All groups share one centre, and each spreads out both ways along 13 directions, with some noise.
Known rows, each followed by its group:
[ 13   4   8  21   3 -16   5 -13   3 -18  13  -2  12 -20   9   3   6  21
  -4   2   3  -3] => J284
[ 29  12  21  13  -6 -13   7  21   5  -9  29  -2   4 -11 -21 -19 -12  20
  10  -1   4  16] => J60
[-14   4  -1   1  -7  -7  -5  20  -3   3 -27  21   0  18 -10  12  -6  -8
 -23   5  -9  -1] => J213
[  9  -4  14   6  -3 -17   6   6  -2  11  -8  26  17   1  18   9  -1  -9
 -21  -8  -8   3] => J805
[  2 -11 -13  -6   0  -9   3 -15 -16 -13 -10   9 -10 -11 -15  17  13   8
 -18  10 -26  -4] => J805
[-17   8   8  11 -14  14 -13   7  13  11 -18   2   9  18   2   6 -12 -11
   3   4  35   6] => J805
[ -8   1  12  10  -3 -12   2   6   4   3  -2  -2  -1  -3  -7  13   4  -3
  11 -10   9  13] => J213
[-14 -18   9  14  14 -15   8   3  -5  -1   3  -8   0  -1   4   4  24 -11
 -27   0  -9 -11] => J60
[  6  -1 -15  24 -21   4  16  28  -9  -8   8   2   1  12  -2 -27 -13   6
 -10   1   5   0] => J60
[ -5  -5  15   5   4  15  -3  -7  -9   0   4 -10 -16  15  -1  -1  -2   7
  -4  -4  19 -17] => J60
[-17 -18  -2  13 -12 -18  -3   0  18   1 -19   7  10  -2 -12   3   6 -12
 -13  13   0  14] => J805
[ 21   4  18  21  -1 -13  18 -11   0   1 -10  -3  -2  -5   3  -5  -4  -5
   8  -7   0   1] => J805
[ -7   0   4 -22  -2  13  -2  -4 -12 -19  24  13  10  -9   6  -6  -7  -1
  21  -7 -13  -7] => J60
[-12 -13 -20   3 -12 -10   5  21  14 -10  14  -1   0  -6  15  -2  22 -27
  -2   3   6   7] => J60
[ -1  -7 -16  16 -11  -1   0 -24 -14 -12 -30  24  13  -5 -10  14 -13   3
   5  16 -27   6] => J284
[  9  12 -35   7  13  17  -7  -6  -8  -2   0  -1  -9  12  19   1  -1  26
 -11  15  -2 -12] => J284
[-11   5  -2   0 -11  11  -9   9   7  20 -25  -6   8   9  -6   6  -2 -18
  -5   2  24   6] => J284
[  0 -14  24   3   2  -5  -7  26   9  22  17   7   9  13  -6 -14  -4 -12
  11 -13   4  17] => J805
[ -5   7  20   6  -3   2   1  -3  -3  -3  -2   9  10  -1   0   0  12 -11
  -8   8  10  -5] => J213
[  0  11   9  -3  10  -2 -11  -4  13  -7   6   6  16  -4  13  -3  -4   3
   3   5   0  -6] => J60
[-16  12 -19 -22  -5  29  -3   5 -25  -3  -5  15  21  -3  28  12  11 -36
 -10   6  -3 -18] => J60
[-13  -4  19  11  -4   7 -15 -13  11 -18  -2 -12  -3   5  -2  10 -15   7
  16  -7  31 -17] => J213
[  9   1  -5 -21  -1  13  -7 -15   3  -1   4   1 -13   3   7   1  -3   5
   3   3   7  -9] => J60
[-23  -3  17   8  31  13 -13  29  11  19  11 -23  -1  27 -10 -29   4 -25
   6   5   3  -4] => J805
[  1   4   0  19  17  -2 -13  14   7  21 -14   9  14  17   5   4  -7   0
 -12   6  -5   7] => J805
[-12 -33 -23  38 -25 -34  24  22  -2 -33  14   8   0  -7  16  -4  18  -6
 -10 -13 -10  -5] => J284
[-12 -10  18  12   9  13   2   2 -16  -9  21 -12   2  15   7 -25 -14  22
  -1 -21   5 -33] => J213
[ 17  -2 -13  -3 -20   0  15   0 -24  13 -21  11   8 -16 -28  14 -18 -10
   7   0 -23  33] => J213
[  2   9   3   1   6  -6  -4   4   7  27  -8   9  14   4   9   3   3  11
 -16   0   4  16] => J284
[-23  -8  14 -23 -15  15  -9  -8  -1  -6   1  11 -14  15 -16   3 -18   6
  12  -3   8   0] => J213
[ -5 -18 -11  -9   0 -10   1  -3   2  21  -2   7  15  -9  -5   2 -14  13
  -2  -7 -24  29] => J213
[  6   0  14 -20  10  -1 -23  -3  11   5   6   1  -6  -3 -15  20   2  11
  -2   4   9   5] => J805
[-13  10 -17  12  -6  -2  -8  12  17   8  10   3   5  15  19 -10  15  34
 -22   8  28   5] => J284
[  1   1   0   0 -16   1  13  15 -14 -13  -6   6 -25  13 -12   1   6 -11
 -10   2   1 -10] => J213
[-14   9   5   0  14   1   7 -19 -19 -10 -14  -2  14 -14  18  20  17 -12
 -21   1 -10 -27] => J60
[ -7 -15  -8  38  -1 -16  -1  19  22   5  -7  -9 -12  19  -5  -7   3  -2
  -1   4  10  11] => J60
[-15 -16  16 -17 -20 -24   9  -5  27  17 -12   0  16 -12   4  -7   3 -11
 -21 -10  11  10] => J805
[ -4   3  -1 -16  -8   3  -1 -11  -9 -28   7  18  14 -16  10  12   0   1
 -11   7  -7 -18] => J805
[-29   4 -10  31 -16  -5  -2  -2   4 -16 -17  -1   1   6  -2  16   2  18
  -1   2  23   0] => J284
[ -6  -1   6  -5 -19  -1  10  20  -7  -1   1  14  16  -3 -16 -13  -9 -15
  -4   3 -10  13] => J60
[  3  27  12  22   1  -2  12 -14  -7  -5   5   4  17 -17  13  14  13  10
   8   6  16  15] => J284
[ 24  -2  18 -20  -9  -7   3 -11  -2  -3   2  29  -9  -4  10  17   1  -6
  -5  -4  -3   0] => J805
[  8 -15   7  15 -19 -18   6  21   1  -7   5  10  13 -13 -11   9  -4 -12
  -9  -3   1  15] => J284
[ 19  22  28  20  14  -4   9 -11 -18  11 -27  -4  39 -25  -8   6  13 -26
 -15  13  -8  -3] => J213
[-22   2  14   5   0 -10  12  27 -13   1  -8  -3   5   5 -13   3   4 -16
 -24  -8  -8  -7] => J213
[ -7  -2   8  12  11   1   8  -4 -19  -5  -4  -6   1   2  -2  -3   1   0
   1 -11 -14 -16] => J805
[ 28   6 -21  16  -5   9 -11  16   0  11 -11  -8  17  -8  -1  13 -11  -7
 -18  14  15   8] => J284
[  3   0   3  -7  -9  -9  -2 -13  20  -1  -4  -5  -8 -10   9  20  14  -6
  -7   5  25   5] => J60
[ 29  -9  -4  13   1  -6  -3  -2   6  -4 -10 -20   9 -20   1   9  -8 -21
   1  -5   7 -11] => J284
[ 30  -5   0   8  17   8  -3 -14   0  10   3 -23  14 -16  -1 -12  -4 -11
   4   9  -3  -3] => J213
[ 12  10   4  16  18  10  -8   3 -18   6   2   7  10   9   6   0  -5  14
 -11   4  -7 -12] => J60
[  2 -11  -8  13  -2 -12  -7   2  10   1  -8  17   8   5   9   8   1  -1
  -8   6  -4   7] => J805
[-17 -29 -12   6   1 -12   8   5  -1 -20  26   6   0  -2  13 -11  11   0
   1  -6 -22  -5] => J60
[ -2 -20  -8   1 -24   2   0  -2   4 -15  13  -5 -19   2  -6   4 -16  15
  14 -12  16   3] => J213
[ 39  14 -12  11 -12   0   8   7  -7  26 -17   8 -16   8   4  19  -4  10
 -11   0  18  22] => J805
[  4   1  24  13  -6  -7  -1  12   5   6   2  -2  32 -16  -8  -4   4 -13
 -11   3  15   8] => J284
[  3  -4 -24   8 -17   1   5  12 -11   6 -15  14   6   3   1   8  -4  -4
 -19   5  -6   8] => J284
[ 40  11 -10 -10  -4  24   0  -7 -12   4  -8   0 -14   0 -12  -6  -9 -15
  10  18  -2   1] => J213
[ 15 -11 -12  19 -16  -4  -1 -15   8  -8   0   0   2 -16   1  13   1   0
  18   5  15  18] => J213
[ 33  -6  -4   0  13  -7 -20  -8  23  21 -14  -6  13 -10  -2   4  -7  -4
  -9  13   0   9] => J284

New rows, each followed by its group:
[  0 -24  -3  -1 -10 -15   1   1   8  11  -7  19  -6   8   9   6   6  -5
  -7  -8  -5   8] => J805
[-20  -4  14 -21  -5   1  -3  19   5   8   4   0  18  -3  -9  -1  -2 -16
 -31   6   3   3] => J213
[  0   2   5   5   0  -1   3  25 -11 -11  29   8  16 -12   3   1  15 -16
   4   1  -3   8] => J60
[ -4  -9  -7  14 -15   8  -5  15  -6  -5   9   9  10   8   4  -3 -17  10
   1  -7  10   1] => J213
[-13   3  -1   4   4   1  -7 -11   6  23 -29   8  17   6  -3   1   7 -10
  -5  13  -3  12] => J284
[-20  -4   9  15  12 -14  -1  13  -2   9  -2   8   9  11  -7   4   5  10
 -25   5 -14   8] => J284
[ 44  -1   7   4   0  -8  -3   7   4   5   8  -5  17 -21  10   9 -18  -6
   2 -15   8   2] => J284
[-27 -23  18   8 -19 -21   7  -5   7 -15  -5   3 -10   3 -12  10   6   5
 -15  -8  10  -5] => J213
[ 24  -2 -24  -4 -24   8  17  12 -11  23 -19 -20 -16   2  -9  -8  -4  -3
 -21  -8  17   0] => J60
[14 20 12 11 10  2 -8  7 -5  2 -3  9  7 -2 -6 16 10 -7 -5 17  5  8] => J60
[  2   2  16   8  43  14 -20  10   5   6  24 -14   4  13  11 -12  -3  -6
  12   0  -3 -15] => J284
[  0  -3   1 -31  -2  -3  -9  16   4  -4  29  -4  13 -24 -22  -4  12   2
 -21  14  -6  10] => J805
[ 25   3  13   1  10  -4 -11   9   6   4   6  15  -7   3 -11   9   1  -7
   0  16  -4  13] => J805
[ 17   5 -24   7 -14   5  -8  17   4   5   0   1   0   1  -1   8  -5  13
 -23  13  20   9] => J284
[-20  11   5   4 -12   3   3 -19  -4   4 -29   1  13  -1  -2   5   2   6
  -6  -2  12  -6] => J284
[ -1  -3 -17 -21   5  13 -15 -24  12  -1  -5  16  -3   6  16  -4   5   1
  -9  25  -8  -8] => J213
[ 19  11   5   4  -6  -8   0   9  16  11   2 -23   0 -13   0   5   1   2
   5 -12  33   8] => J60
[ -4 -17 -10  15 -17 -11  -3  11  15 -14   2  -4  -6  -1  -4   2   5  -4
  -6   2  14  -1] => J284
[-27  -5  13  13  -4   9 -15  -6   8   1 -10   4   5  14   6  17  -5  -5
   8  -4  26  -1] => J60
[ 12  13  -8  18  -7  16  -1   6 -22  11 -16   5   2   8  -4  14  -8   4
  -2   1  12   5] => J60
[-20   9 -15  14  -8 -11   1   8   3 -14 -17  -1  -8   1   4  33  -4   3
  14 -14  10   5] => J213
[-22 -18   0  -9 -10  -7  -5   1  15 -10  -3   0 -14   8  -6   7  -1   0
 -12   1   7  -5] => J213
[-13 -10 -13   9  -6   8   7  21  -9   2  -9 -13 -16  17 -32 -23  -9 -19
  30  -6 -17   5] => J60
[-21 -21  16  -4 -15 -16  21  13 -13   3   5  11  17  -9 -10  -8  15 -12
 -41   3 -15   6] => J213
[  7   0 -11   1 -20  11   1  -1 -11  -7 -11   2   5  -7 -10  10 -20  -3
   1   2   5   3] => J213
[ -9   4  -1   0   0   7   2  -3  -9   8 -18  -8   4  -3  13  21  18 -21
 -24   0  16 -12] => J60
[  8 -30  -7 -15  -7  22  -3 -40 -12  -3   8   9   4  -2  -2 -23 -21  20
  -3  11 -18  -9] => J213
[ -6  -4  18  -6 -13   2   8   9   2  13  10 -10   4   2  10  -9  -2  -3
   4 -26  27  -1] => J805
[-17 -24  22 -26   0  -3  -3 -10   6   7  -2 -16 -24   7 -34  -1 -25  12
  11 -20  -6   4] => J213
[-11 -13 -13 -19  -8   4 -11  -6  12  12   1  -7  11  -6  25   6  -4  -3
   5 -23  18  -6] => J60
[-26   3   8 -28  -7  10   1   0  -6  18 -14  13  -1  18 -16 -15   9   2
 -31  15  -6  -1] => J284
[ -4 -21  17  -4 -19   9   2 -29  -6  -8   3  19  -8   4 -13  -9   0   6
   8   9   1   1] => J213
[ 23  -3  10   8   6  -7  -7  26   5  15   9 -11  23 -10   0  -2  -8 -10
 -22  -5  10   0] => J284
[-13  -1  14  -7   6   6  -8  21   4  31 -11   3   9  19   6   1  -9 -23
   6 -19   7   7] => J284
[ 3 24 17 -8  1 17 -9 -3  4 -2 10  1  0  1  8  5  3 -3 21  1 28  0] => J213
[  5 -15   0  16 -22 -16   1 -13   8  -3  -7  25   0  -2   0  11   8   9
  -2   7   5  18] => J213
[  2 -24 -16  28   4 -16  -4   6   8   6  -6  -5   7   2   1   1  -7   6
  -2  -6 -11   7] => J213
[ -5  -7  11  -3 -30  10  -2 -14   1 -18   5  17  -7   1  -5   7  -2   4
   8   7  25   3] => J213
[-24 -14  30   1  10  -3   3  -1  -9  10 -14  -2 -14  19  -4   8  11 -22
  -7 -17   0 -18] => J805
[-30 -16   0 -13 -35 -16   9 -20  13  -2 -22   3  21 -18   5   5  -1   2
 -18 -13  13   0] => J805
[ -8  -3  15  -1   6   6   4  12 -19  17   6  -6  -7  13  10   5   3   1
  -4 -30  11 -15] => J805
[-28 -22  11  -5  -4 -14 -18  11  33  10   0   2   9   8   4  -1  10 -15
 -10  -2  17   6] => J805
[ 13  -2  13 -24   9  -3  -6   2   3  17   4   6   0   6   7  -5 -12  11
 -10 -17  -7  -7] => J284
[  2 -13   6   6   3   9  -5  -6  -7  -6  21  -3 -16   9   6   1  -3  19
   7  -9  12  -9] => J60
[ 10   5  10   7  -8   0   9   6  -1  -4   7 -29 -24 -11 -22  11  13  -9
  22  -9  28   9] => J60
[  2   4   6 -24 -16  -2  18 -10 -12   1  -7  29 -17   2  -9   1  25 -11
 -14  18 -14  11] => J213
[ 29  -2 -10  -1  -6  -5  -3  -7   5  -5   1   2   2 -14  -3   5  -5  11
 -13  12   0   3] => J284
[ 16   3   8  19   0   6  -2   3 -11 -25  10 -14   4 -16  -9  12 -13  -2
   3   3  11 -11] => J284
[  9   2 -10  18  11   6 -19  -4   4  23 -19   3  12  16  13   4 -21  24
  -1  -9   6  -2] => J60
[ -8 -21  19  19   5 -22  -3 -10  24  -8   3   6 -23  10  -5  13  20   2
 -22  22   9   8] => J60
[-12 -31 -14 -26   5   8 -20 -36  26   0  21   0  -9   2  17 -10  -9  29
  13   3  -1   2] => J213
[  1   0 -10  -5   4  -3  11  15 -14  15   9  -5   9  -6   1  -4  -7   6
  -5 -13 -17  12] => J213
